The groups are shells around one centre, one inside the other: the same stretched ball of 7 dimensions in 9 sizes.
(in the rows, 128 means zero)
Known rows, each followed by its group:
[100 165 109  87 151 104 110 123 115 135 141 141 181 130 170  78 107] -> meb
[ 85 191  92  76 130 117 127 115 134 168 125 126 202 158 198 125  82] -> Vebo
[100 159 116  99 148 126 106 124 123 173 139 132 170 156 149 125  99] -> ralit
[ 97 146 128  97 172 139 103  93 132 158 128 145 169 159 153 124  92] -> gab
[ 98 208  79  83 148 115 125 139 135 134 139 120 180 136 185 126 116] -> ralit
[ 78 158 121  90 179 120 105  98 137 140 146 117 166 174 144 145 119] -> Zipil
[ 91 161 123  81 137  93 118 112 101 151 143 148 191 131 177  61  87] -> likez
[110 113 154 117 193 148  85  91 122 161 137 153 144 157 113 118 102] -> Vebo
[ 99 140  94  94 177 155  81  97 170 149 110 125 178 184 157 161 110] -> nerot
[113 171  95  95 140 147 104 126 138 170 116 145 171 145 168 138  85] -> meb
[ 87 180 119  86 161 106 115 117 116 128 155 134 155 139 150 121 115] -> Vebo
[126 181  70 102 162 158  98 142 158 145 113 132 169 141 170 145 115] -> nerot
[110 169 103  93 134 127 110 130 122 169 127 145 179 137 170 107  87] -> gab
[100 162  90  89 145 109 100 135 131 147 137 122 190 149 167  99 117] -> fule
[ 94 151 116  82 134 120 102 106 121 163 125 152 182 149 170 104  77] -> ralit
[113 149 110  95 159 153  98 101 141 160 108 157 175 147 169 121  80] -> meb
[107 152 117 104 185 160  90 103 149 143 125 144 138 158 132 168 109] -> likez
[ 88 208  84  64 122  96 132 126 121 136 133 138 199 126 210  93  89] -> likez
[ 94 172  98  91 183 148 102 101 160 133 124 125 163 168 160 170 115] -> meb
[ 99 161  83  77 139 126  99 113 146 149 111 138 201 154 192 110  91] -> likez
[ 98 128 151 114 205 151  89  86 134 149 143 139 132 170 107 155 115] -> fule
[104 126 149 112 216 151  92  78 134 133 135 150 144 157 124 126 112] -> nerot
[116 161 120 103 153 142  99 127 119 157 133 158 142 130 138 128  94] -> meb
[101 153 127 112 176 148 101 114 134 172 142 125 146 170 123 165 111] -> fule
[ 92 172 117 100 168 108 118 126 119 149 158 115 171 151 149 112 123] -> ralit
[ 87 210  78  64 121  94 128 133 124 130 135 132 196 128 206  98  98] -> Vebo
[106 171  97 106 175 125 102 140 136 139 150 112 161 151 140 132 139] -> Zipil
[112 156 119  98 159 147  97 111 130 153 124 158 151 140 148 131  90] -> gab
[109 187  91  79 123 130 110 129 127 151 118 159 170 124 182 120  78] -> Vebo
[ 72 193  87  55 123  94 127 103 131 138 124 134 216 149 219  97  81] -> nerot
[123 171 100 105 169 146 108 128 134 147 125 146 166 129 164 112 105] -> meb
[123 124 147 124 166 137  88 128 103 175 148 154 139 136 107  99 104] -> fule
[114 102 157 118 205 158  77  80 129 151 128 163 141 156 113 115 101] -> fule
[ 93 197 106  92 156  98 130 138 112 139 161 118 172 133 163 104 122] -> Sesuz
[ 95 175 101  78 109 103 108 137 111 161 138 144 176 135 168 105  87] -> nerot
[107 209  73  91 123 115 126 163 127 167 140 116 186 136 182 123 108] -> nerot
[106 165 119 103 153 126 115 124 117 172 139 137 174 144 157 106  96] -> ralit
[ 94 144 100  82 165 139  83  94 156 132 114 141 174 166 162 140 103] -> Zipil
[ 95 153 113  94 184 149  94  93 153 137 124 136 157 167 148 160 109] -> Sesuz
[ 85 202  95  80 136 110 133 125 127 163 140 118 191 153 187 129  96] -> likez
[101 174  88  94 168 154 110 107 161 162 112 123 187 171 180 157  98] -> Zipil
[100 162  90  71 135 124  97 108 139 136 110 157 188 139 190 103  83] -> Vebo
[101 179 122  93 160 113 117 123 108 133 151 148 152 122 152 103 106] -> Sesuz
[111 148 106  90 137 125  95 121 123 158 121 156 182 135 169  88  86] -> meb
[112 172 100  90 146 142  98 124 133 142 122 158 150 130 157 136  93] -> likez
[ 94 172  67  74 145 137  92 115 168 138 107 125 191 168 187 154 104] -> fule
[ 93 185 111  91 147  97 128 133 108 152 155 124 182 136 169  91 109] -> gab
[ 98 195  88  75 129  92 127 135 114 136 138 137 201 120 201  67  99] -> Zipil
[114 152 148 113 191 135 108 109 106 139 150 159 134 123 126 102 108] -> Zipil
[ 85 212  83  75 146 103 134 128 132 133 141 116 193 142 197 118 111] -> Sesuz
[113 198  80  93 155 130 116 142 138 135 132 131 171 128 176 124 116] -> Sesuz
[105 190  94  96 166 137 112 130 141 140 136 127 158 144 158 150 117] -> gab
[122 135 129 110 185 141  93 108 122 139 130 161 156 129 142  87 105] -> Zipil
[123 154 118 111 164 146 100 125 123 160 130 153 155 131 145 110  98] -> ralit
[105 144 137 102 148 121 102 118 104 169 144 153 158 138 137  97  90] -> Sesuz
[102 149  93  86 156 132  93 107 147 145 113 138 192 157 177 111  99] -> likez
[105 146 113 100 166 134 100 109 135 159 126 137 181 156 160 110 101] -> gab
[100 147 107  90 166 147  89  98 150 145 116 143 166 163 156 145  98] -> gab
[ 85 212  98  79 166 109 142 113 129 126 144 123 186 138 195 115 108] -> nerot
[ 84 151 116  90 157 124 100 104 136 163 136 123 175 177 150 142 103] -> Vebo
[116 177 108 107 159 133 107 143 122 151 145 137 146 131 138 130 116] -> Sesuz
[ 89 179 107  93 155 105 122 126 122 157 151 113 187 155 166 111 115] -> ralit
[116 138 128 117 159 128 102 131 111 182 144 136 171 146 136  91 104] -> fule

New rows, each followed by its group:
[125 169  93 113 191 164  99 126 155 142 122 131 157 146 151 148 122] -> Vebo
[ 96 131 108  91 168 154  88  82 160 166 103 139 190 183 169 142  85] -> fule
[ 97 147 114  98 181 126  98 107 137 140 138 126 173 161 149 117 120] -> Sesuz
[117 167  89  98 171 155  92 121 154 135 115 143 159 143 159 145 110] -> Sesuz
[103 154 104  96 148 129 104 120 133 171 126 131 189 158 167 112  96] -> Sesuz
[114 193  76  84 131 128 103 148 134 134 126 146 162 121 172 126 104] -> fule
[ 93 165 105  83 174 137 107  90 149 135 118 139 180 158 178 132  97] -> ralit
[ 99 153 124 103 211 134 103  94 140 117 141 131 160 152 145 120 129] -> nerot
[ 85 184  93  79 153 103 131 111 133 149 134 116 218 155 205  89 102] -> fule
[ 95 146 125  77 126  99 102 110 102 151 134 163 183 129 170  64  77] -> nerot
[109 175  86  96 158 149  97 129 152 147 122 131 160 153 157 160 111] -> Sesuz
[120 198  76  90 143 128 119 144 132 139 123 143 184 115 193  97 102] -> nerot
[ 81 226  85  62 125  95 146 124 121 137 138 131 198 129 215 107  89] -> fule
[ 88 197  83  65 137 119 117 111 141 127 120 143 184 139 199 129  90] -> Vebo
[105 163 108  96 154 117 111 124 122 155 136 135 186 141 169  89 104] -> gab
[104 160  98  99 150 134  96 131 140 164 131 124 170 161 149 142 110] -> meb
[108 154 125 101 137 134 104 123 114 183 133 152 160 144 145 121  81] -> Zipil
[ 96 225  73  81 129  93 138 161 119 139 153 112 187 125 191 107 120] -> nerot
[111 137 118  99 160 135  88 112 128 151 126 153 164 144 146 107  98] -> gab
[108 191  98  84 120 111 120 142 109 156 136 151 176 116 180  92  86] -> meb
[ 96 202 104  92 154 124 130 129 125 152 145 127 165 141 167 138 105] -> likez
[111 143 124 110 193 156  95 100 142 149 126 142 154 156 139 137 108] -> gab
[ 85 192  97  80 172 123 124 101 144 127 132 125 184 153 187 132 108] -> meb
[108 145 120  94 139 116  96 125 110 157 136 154 169 132 151  85  93] -> meb
[ 80 186 109  81 155 104 129 110 124 148 145 121 191 154 181 112 103] -> ralit
[ 93 143 112  83 136 109  99 110 121 161 128 142 194 153 171  86  88] -> Vebo
[ 90 171 102  90 154 105 121 121 127 160 142 113 204 160 179  98 110] -> Vebo
[122 173  79 100 163 158 104 125 157 157 106 136 186 146 183 130  99] -> fule
[125 165 100 112 176 159  94 133 143 147 127 141 143 139 138 147 116] -> meb
[103 187  85  90 139 109 115 146 126 148 141 122 184 137 174 105 115] -> Sesuz
[116 165 100 105 172 136 104 129 136 146 132 131 172 141 159 111 117] -> ralit
[ 95 154 106  82 141 118  97 113 129 149 128 142 180 150 166 109  95] -> ralit
[ 87 157 118  78 138 107 111 102 118 157 131 146 191 149 177  92  82] -> ralit
[113 174 109 102 153 122 105 144 115 144 148 141 148 124 140 114 115] -> meb
[ 78 207 104  85 168 103 132 123 126 128 161 109 166 150 163 140 127] -> fule
[ 76 182  93  77 142 108 116 116 139 155 137 110 195 172 179 137 106] -> Vebo
[ 86 168 110  80 168 130 118  85 143 145 120 137 193 162 189 122  88] -> Vebo
[ 97 201  90  81 111  95 129 152 108 166 146 128 192 129 186  94  95] -> Vebo
[ 94 190 101  85 157 107 127 121 122 135 142 130 187 135 184  95 108] -> gab
[ 88 192  98  77 108  93 131 136 108 175 141 130 202 140 192  91  83] -> Zipil
[ 83 210  82  69 117 102 135 129 128 160 133 122 204 147 206 119  87] -> Vebo
[106 163 100  92 136 130 104 126 130 170 124 139 181 149 168 118  90] -> gab
[111 179  81 100 159 137 109 137 147 156 127 117 185 152 172 130 116] -> meb
[ 82 194  78  78 161 126 122 110 159 144 126 105 200 174 194 152 111] -> Vebo
[105 195 107 100 165 107 134 138 111 142 156 124 178 124 170  86 119] -> Vebo
[ 92 158 126  98 193 132 107  94 136 134 141 131 162 159 148 132 116] -> ralit
[ 85 137 139  95 166 108 104  99 114 158 149 132 175 163 142  99 104] -> Vebo
[103 188 100  86 137  95 128 138 106 144 145 138 192 117 187  63 102] -> Vebo
[ 92 180 107  91 162 116 126 113 128 154 139 122 193 153 180 108 104] -> ralit
[106 160 115  85 115 118 100 130 107 165 131 164 163 126 158 101  76] -> nerot
[109 165  97  84 149 140 109 102 140 152 105 157 194 139 197 102  75] -> nerot
[ 90 148 138 101 195 131 108  88 129 142 143 133 162 162 142 125 111] -> meb
[106 160 128  99 170 146 105 102 128 150 130 156 148 142 147 135  91] -> meb
[102 172 125  95 168 128 121 105 119 147 136 151 168 133 168 104  91] -> meb
